There are 9 hidden switches. A switch that is on adds its own fixed numbers to the row, and there is some noise. The rows also spread widely along 13 directions, which tell nothing about the answers.
(in the rows, 128 means zero)
Some rows, each with its switches (1 for on, 0 for off) after it:
[104 106 130 119 159 119  55 170 107 189  92 159 140 116 158 143 102 134
 146 147 177  54 139 127 111  93 124 148 149  91 190 119 105 174 109 133
  83 139] : 1 0 1 1 0 1 0 0 0
[121 108 116  90 113  67 128 205  84 141  85 138 102 151  98 119 174 123
 136 127 161  52 123 154  84  93  95 104  99  86  65 113 101 200 163 173
 125 123] : 1 1 1 1 0 0 0 1 1
[115  96 186 114 182 178  52 145 117 149  94 121 140  80 179 150  80 130
  87 176 139 119 145 152 143 138 142 175 145 127 177  96  99 144 127  97
 122 106] : 1 1 1 0 0 1 1 1 1
[156  90 146 120 111 148 135 150 124 120 115 116 116 125 114 163 148 117
 106 136 119 131  83 141 147 162 113 123 103 149  90 107 116 129 147 109
 120 135] : 1 1 0 1 0 1 0 0 0
[158 121  96 141  94 161  94 139 148 147 113  69 121 145 160 134 136 111
 103 151  88 167 119 153 104 163 132 146  81 135 170 132 128  71 115 127
 156 103] : 1 1 0 1 0 1 0 1 1
[144  89 123 151 123  89 117 102 119 122 167 140 163 119 103 124 123 107
 156 117 137 137 101  71 138 114 163 104 109 135  77 102  93 129  94 104
  68 150] : 1 1 0 1 0 0 0 0 0
[105 153 140 129 121 121 115  93 124 184 120 126 127 120 131  94 139 136
  73 201 138  80 155 169 128  53 151 153 187 116 186 138 166 101 131 184
 180  97] : 1 0 1 0 0 0 0 0 1
[119 113 113 121 113 108 115 136  98 161 136 138 111 108 140 141 189  72
 121  96 138 106  95 145 125  87 113 123 119  89 165 123 118 145 130 140
 127 131] : 0 1 0 1 0 0 0 0 1
[ 94 127 144 150 106 170 112 132 120 124  66 134 121 161 101 161  89 171
 141 138 110 151 105 135  96 152 155 141 140 157 109  91 110 155 147 126
 153 141] : 1 1 0 1 0 0 1 0 0
[114 110 156 119 104 107 135 142 151 143  75 143  91 141 109 147 119 133
 118 141 138 114 102 160 122 106 111 127  91 134  97 140 147 137 150 138
 122 138] : 1 1 0 0 0 0 1 0 0
[ 90 129  96 147 149  99 125 101 162 201  86 136 106 123 128 102  95 150
 148 169 143  97 151 157 163 103 116 121 136 118 143 169 145 128 147 170
 112 137] : 1 1 0 1 0 0 0 1 1
[106  86 151 124 161 110 130 123 133 171  81 143 101 101 125 140 128 100
 115 146 147  78 103 169 167  93  91 122 115 119 103 115 108 169 171 151
 113 137] : 1 1 0 1 0 1 0 0 1
[140 148  79 124 111 140 128 144 118 156 145 106 131 127 145 104 165 167
 125 148 114 136 155 136 170 179 144 139 143 129 184 179 167  89 113 126
 125 107] : 0 1 1 1 0 0 0 0 1
[134 133 134 107 173 163 104 151  90 132 121  98 165 129 182 143 128 131
  91 138 123 118 159 150  99 152 137 154 145 118 183 118 102 131 122 110
 174  89] : 0 0 1 1 0 0 0 0 1
[129 108 140 134 163 109 168  89 123 106 130 121 124 104  91 143 127 126
 101 122 118 132  93 107 182 132 125  95 127 170  69  99 113 139 143 124
  99 125] : 1 1 1 0 0 1 0 0 1
[118 101 122 139  81 109 149 156 115 160 152 197 130 118  79 125 180 131
 172 114 151 116 116 130 180 119 142 120 129  94 102 171 147 142 161 103
  73 166] : 1 0 0 1 0 0 0 0 1
[112 160  95 132  81 118  90 146 114 167 116 134 107 159 123 149 141 142
 124 130 149  96 109 124  55  81 141 126 157 112 202 137 145 122 105 160
 142 130] : 1 1 1 1 0 0 0 1 0
[ 59 117 142  95  94  81 127 130  72 106  78 158 104 110  71 122 153 153
 146  88 145  80  95 131 109  99 115 101 135 140  95 143 123 201 159 160
  98 149] : 1 1 0 1 1 0 0 0 0
[101 150  96 156 154  95 152  95 143 181 122 168 142 163 134 107 117 153
 158 116 154 119 158 123 125  94 145 117 160 102 162 173 133 118 117 123
 122 133] : 0 1 1 1 0 0 1 0 0
[111  93 129 143 114  97 107 100 104 120 165 155 167 100 112 122 138  98
 150  85 144 139 113  85 125 101 158 107 104 119 137 142 108 125 105  93
  60 144] : 1 0 0 1 0 1 0 0 1
[ 93 129 119 101 188  88 163 121  65 113 123 147 138 123 124 129 177 113
 133  48 133 113 115 113 139 118 103 104 157 107 104 125  76 188 143 112
 125 127] : 1 1 0 0 1 0 0 0 0
[118 130  99 105 191  68 102 116 122 174 106  87  99  94 156 102 117 129
 114 155 154  59 139 128 156  93  93  88 127 134 182 131 150 123  96 186
  75 105] : 0 1 1 1 0 1 1 0 1
[124 124 105 122 173 136  93 121 105 149 139 106 150 101 180 144 141 104
 120  96 126 138 128 118 137 149 124 143 138 125 203 138 103 121  94  96
 120 120] : 1 1 0 1 0 0 0 0 0
[128 153  69 159 157 124 156 100 162 153 108  72 109 155 125 121 115 139
 135 124  85 166 133 138 141 147 113  95 110 161 151 135 142  79 128 153
 136 109] : 1 0 1 1 0 1 1 1 1
[142 130 137 114 180 135 166 142 113 126 147 131 151 135 163 138 165 108
 101  90 124 150 149 151 142 144 119 130 125 100 141 147 112 119 142  77
 156  97] : 0 0 1 0 0 0 1 0 1
[169 116 101 158 140 156 106 119 153 169 180 114 177 116 172 119 120 119
 133 162 112 163 159 118 172 158 168 152 120 121 181 147 133  63  91  81
 108 116] : 0 0 1 1 0 0 0 0 1

New rows. What belongs after each?
[127 117  98 140 129  89 136  97 138 152 117 104 110 126 109 106 129 137
 130 148 113 112 112 126 158 115 119  95 111 147 115 132 141 100 121 162
  96 126] : 1 1 0 1 1 1 0 0 1
[145  90 180 107 176 118  91 129 144 125 105 109 160 110 172 137  62 143
  74 179 153 103 149 130 123 133 132 141  92 145 124 135 112 112 106  97
 102  95] : 1 1 1 0 0 1 0 0 1
[ 85 141 117 172 122 144  82  99 144 204  84 172 128 163 128 131  73 170
 159 173 147 100 138 131 103  81 161 146 194 103 179 127 118 132 125 146
 130 153] : 1 1 0 1 1 1 0 1 0
[135 114 127 120  75 158 103 174 113 139 117 121  85 107 102 152 155 139
 120 163 109 128  92 143 164 159 135 132 126 131 111  99 152 144 149 145
 115 139] : 0 1 0 0 0 0 0 1 1
[126  92 133 111 107  94 130 146 103  97 111 136 140 145 118 138 154 109
 130  74 141 129 104 121  80 130 116 110  69 122  92 145  90 149 132  99
 108 131] : 1 1 0 1 0 1 0 0 0
[ 93 113 135 124 108 140 101 169 118 138 112 169 136 123 147 155 134 118
 158  70 147 149 136 148  90 128 133 142  97  92 184 174 121 147 145  76
 105 140] : 0 0 1 1 0 0 1 1 1
[150 112 127 153 103 107 122 144 141 147 144 148  98 141  86 187 120 112
 124 139 140 115  62  96 120  86 139  95 123 128  89  65 123 135 118 131
  88 152] : 1 1 1 0 0 0 0 1 1
[126 124 104 112 104  82 146 142 133 115  99  97  93 130  91 138 131 156
 123 123 123 113  97 127 126 143 106  85  75 174  98 145 155 125 130 156
  91 126] : 1 1 1 1 0 0 0 0 1
[147 122  57 147 124  76 129 144 138 185 136 130 148 163 135  53 160 139
 191 142 128 129 176 118 164 139 141 126 102  86 116 177 135  96 103 134
  92 129] : 1 1 0 1 0 0 1 0 0
[159 106 112 144 109 104 120 114 125 158 175 124 166 133 145  87 165  83
 125 150 129 126 147 131 123  91 157 132 106  88 137 141 124  84 107 124
 131 113] : 0 0 0 1 0 0 0 0 1
[114 109 107 134 113 101  84 158 150 210  85 146 103 118 127 108 129 117
 156 178 138  74 134 155 152  77 116 156 112  93 143 120 141 155 127 182
 104 144] : 1 0 1 0 0 0 0 0 0
[113 130 108 134 141 121 137 102 165 164 116 110  94  95 134 142 124 116
 105 127 113 140 109 149 172 125 106 124 111 150 161 156 155 106 138 139
 119 126] : 1 1 1 0 0 0 0 1 1
[133  86 182 101 176 136 133 134 120 145 132 153 139  80 164 151 151  92
  74 126 155 109 123 164 179 124 104 147 124 106 139 153 113 132 156  75
 116 119] : 1 1 0 0 0 1 0 0 1
[153 111 111 138  86  98 133 144 119 123 133 133 150 173 111  85 151 144
 169 135 116 146 142 119 114 140 160 120  92 108  69 139 120 109 119 117
 117 129] : 0 1 0 1 1 0 1 0 0
[ 86 122 129 126 117  61 185  71 153 136 126 149  87  95  89 112 141 111
 126  94 150 119 108 153 158  72 105  73 100 148 117 196 167 119 166 148
  92 140] : 0 1 1 1 0 0 1 1 1
[119 121 160 143 102 115 159  73 157 123 107 135 135 161 135 145 113 107
  76 116 137 138 114 163  54  77 134 123  86 137 137 164 122  90 141 113
 175 105] : 0 1 1 1 0 1 0 0 1
[120 125 172  79 180  93 147 137  89 125 109 140 141 131 136 113 137 156
  68 154 177  51 154 145 122 103 110 122 167 117 109 149 118 154 144 134
 143  95] : 1 1 1 0 0 1 0 0 0
[102 144 145 108  84 153 124 141  59 105 111 110 119 140 100 115 186 136
  90 129 110 132 122 165  84 124 149 134 165 125 130 115 125 144 168 150
 200 102] : 1 1 0 1 0 0 1 1 1
[140 141 125  97 147 109 159 131 138  94 105  69  99 128 120 139 120 176
  94 126  95 149 111 130 158 183 100  96  97 199 112 148 165  93 120 125
 109 101] : 1 1 1 0 1 0 1 0 0
[ 91 138 150 111 117  98 155 113 114 131 135 157 112 106  90 111 156 142
 105 116 154 107 133 145 145  85 126 101 151 130 145 184 173 118 158 135
 105 123] : 1 0 1 0 0 1 1 1 1
[135 165  97 123 100  92 158 110  94  93 178 116 153 167  97 131 168 130
 112  73 134 144 114  86  57 107 151  79 145 138 145 154 130  96 103 115
 140 113] : 1 0 1 1 0 0 0 1 0
[106 158  67 173 121 123 148  71 154 161 136 128 130 144 115 104 122 150
 166 105 107 167 139 106 151 130 153 106 143 144 188 168 160  80 104 135
 106 136] : 0 0 1 1 0 1 1 0 0
[104 151 113 144 166 127 156  65  90 121 126  97 137 132 106  86 128 168
 114 151 108 131 146 115 159 140 158  94 190 156 117 108 125 117 134 161
 146 100] : 0 1 0 1 0 1 1 0 1
[142 136 135  86 145 104 155 184 109 154  95 123  90 159 127 151 151 165
  94 164 161  52 124 170 124 130  87  99 141 112 107 140 150 147 159 157
 140 110] : 0 1 0 1 0 0 0 0 1
[141 136  63 121 126 100 108 139  98 168 139 104 141 135 158  72 182 118
 147 129 113 109 157 131 134 125 133 142 131  93 170 147 123 115 100 154
 137 108] : 0 1 1 1 1 0 0 0 0
[128 135 141 120 165 191 114 172 134 181  78 134 109 145 174 180 125 151
  99 147 135 112 129 182 136 159 107 164 164 117 206 137 130 129 151 101
 163 114] : 1 1 1 1 0 1 1 0 0
[155 105 135 123 142 115 162 170 108 159 133 171 128 141  92 131 161 156
 135 164 159  73 125 132 187 139 126 114 168 109  60 120 119 160 159 120
 101 141] : 1 1 1 1 0 1 0 0 0
[164  96 171 123 175 122 110 144 133 163 116 119 135 132 143 132  99 134
  85 214 156  71 134 147 143 104 130 125 137 126 103  89 115 117 127 132
 119 102] : 1 1 1 1 0 1 1 0 1
[155 106  95 150 104 119  86 161 176 209 113 142 109 131 137 132 106 149
 156 189 149  96 125 128 169 129 128 141 107 118 161 151 162  99 101 135
  62 150] : 1 1 1 1 0 1 0 0 0
[116 116  81 129 126 112  49 180  85 184 116 140 126 116 135 121 137 158
 172 149 151  76 134  96 143 131 142 130 151  91 175 113 123 155  88 147
  55 143] : 1 1 0 1 0 1 0 0 1
[ 85 126 106 127 197  88 118  84 123 133  65  82 156 130 152  62  85 136
 151 123  99 125 177 142 112 115 120 128  99 151 126 129  88 144 120 167
 144 100] : 1 0 1 1 1 0 1 0 0
[128 118 161 122 182 135 131 150 150 136  87 133 109 143 138 208  65 152
  95 139 149 110 100 134 111 134 107 115 126 148 109  99 105 152 145 104
 121 127] : 1 1 1 0 0 0 0 1 1
[113 135  74 158 118 130 136 101 135 162 118 101 103 118 101 117 137 127
 155 140  88 141 108 131 177 136 129 108 127 148 132 105 146 123 135 178
 118 140] : 0 0 0 1 0 0 0 0 1
[123 164 135 122 117 149 179 131 126 116 158 157 146 177 144 167 155 146
 114  60 147 173 137 141  77 147 135 112 146 111 189 219 152  78 142  46
 157 122] : 0 0 0 1 0 0 1 1 0
[116 124 164 134 100 132 136 103 120 133 122 144 121 133 106 169 138 104
  82 129 142 112  79 145  84  71 140 129 148 144 133 109 119 133 142 130
 167 129] : 1 1 1 1 0 0 0 0 0
[ 99 135  70 142 148  96 109 107 140 193  98 108 149 136 166  50 132 119
 164 141 109 125 194 168 127 105 122 147 105  86 170 186 119 106 132 160
 148 111] : 1 0 0 1 1 0 0 1 1
[147  87 148 142 134  82 132  90  99  99 186 126 164 107  97 116 151  68
 116 102 134 134  97  85 123  69 155  83 103 138  90  83  97 111 102 111
  81 122] : 1 0 1 1 0 1 1 0 1
[ 79 121 126 124 133 142  52 117 109 152 106 116 131  72 138 137  89 140
 143 140 133 115 126 117 131 128 143 141 152 147 200 123 130 148 111 142
  90 147] : 1 0 0 1 0 0 0 1 0
[108 102 129 148 150 153  92 130 129 146 116 150 136 113 164 195 103  86
 139  75 137 152  95 123  97 119 132 138 107 110 172 102  74 159 125  77
 114 143] : 0 1 1 1 0 0 0 1 1
[129 108 138 126 112 158 109 137 107 142 104 116 139 116 122  93 127 175
 130 203 101 121 152 159 177 176 161 154 146 138  98 122 133 133 153 144
 138 117] : 0 1 0 1 1 0 0 0 1
[124  84 123 139 125  92 175 115 137 156 104 155 122 134 104  93 172  95
 148 118 120 119 123 171 172 106 105 119  84 101  55 154 104 139 182 132
 124 134] : 1 1 0 1 1 1 0 0 1
[114 139  73 152 160  81 123 106 120 176 118 134 154 167 140  95 120 137
 165 124 140 108 156 102 108  99 143 118 146  96 133 133  97 135  98 147
 125 127] : 1 1 0 1 0 0 0 0 0
[106 108 123 152 100 138 134  84 175 166 103 118 116  83 121  73 133 124
 126 167  87 176 148 177 217 138 148 167  92 152 132 175 170  89 153 138
 134 124] : 1 1 1 0 0 0 1 0 1
[166 132 112 133 132 147 203 148 133 124 127 119 131 190 132 148 188 108
 111  86  97 178 117 167 121 168 112 130 105 121  95 144 106 106 164  83
 195 107] : 1 1 1 1 0 0 1 0 0
[ 87 118 168 125 129  99 157  70  96 108 142 157 150 104  97 122 137 112
 106 106 151 112 118 129 118  74 147  98 146 136 110 143 122 143 153 126
 130 129] : 0 0 0 1 0 0 0 0 1
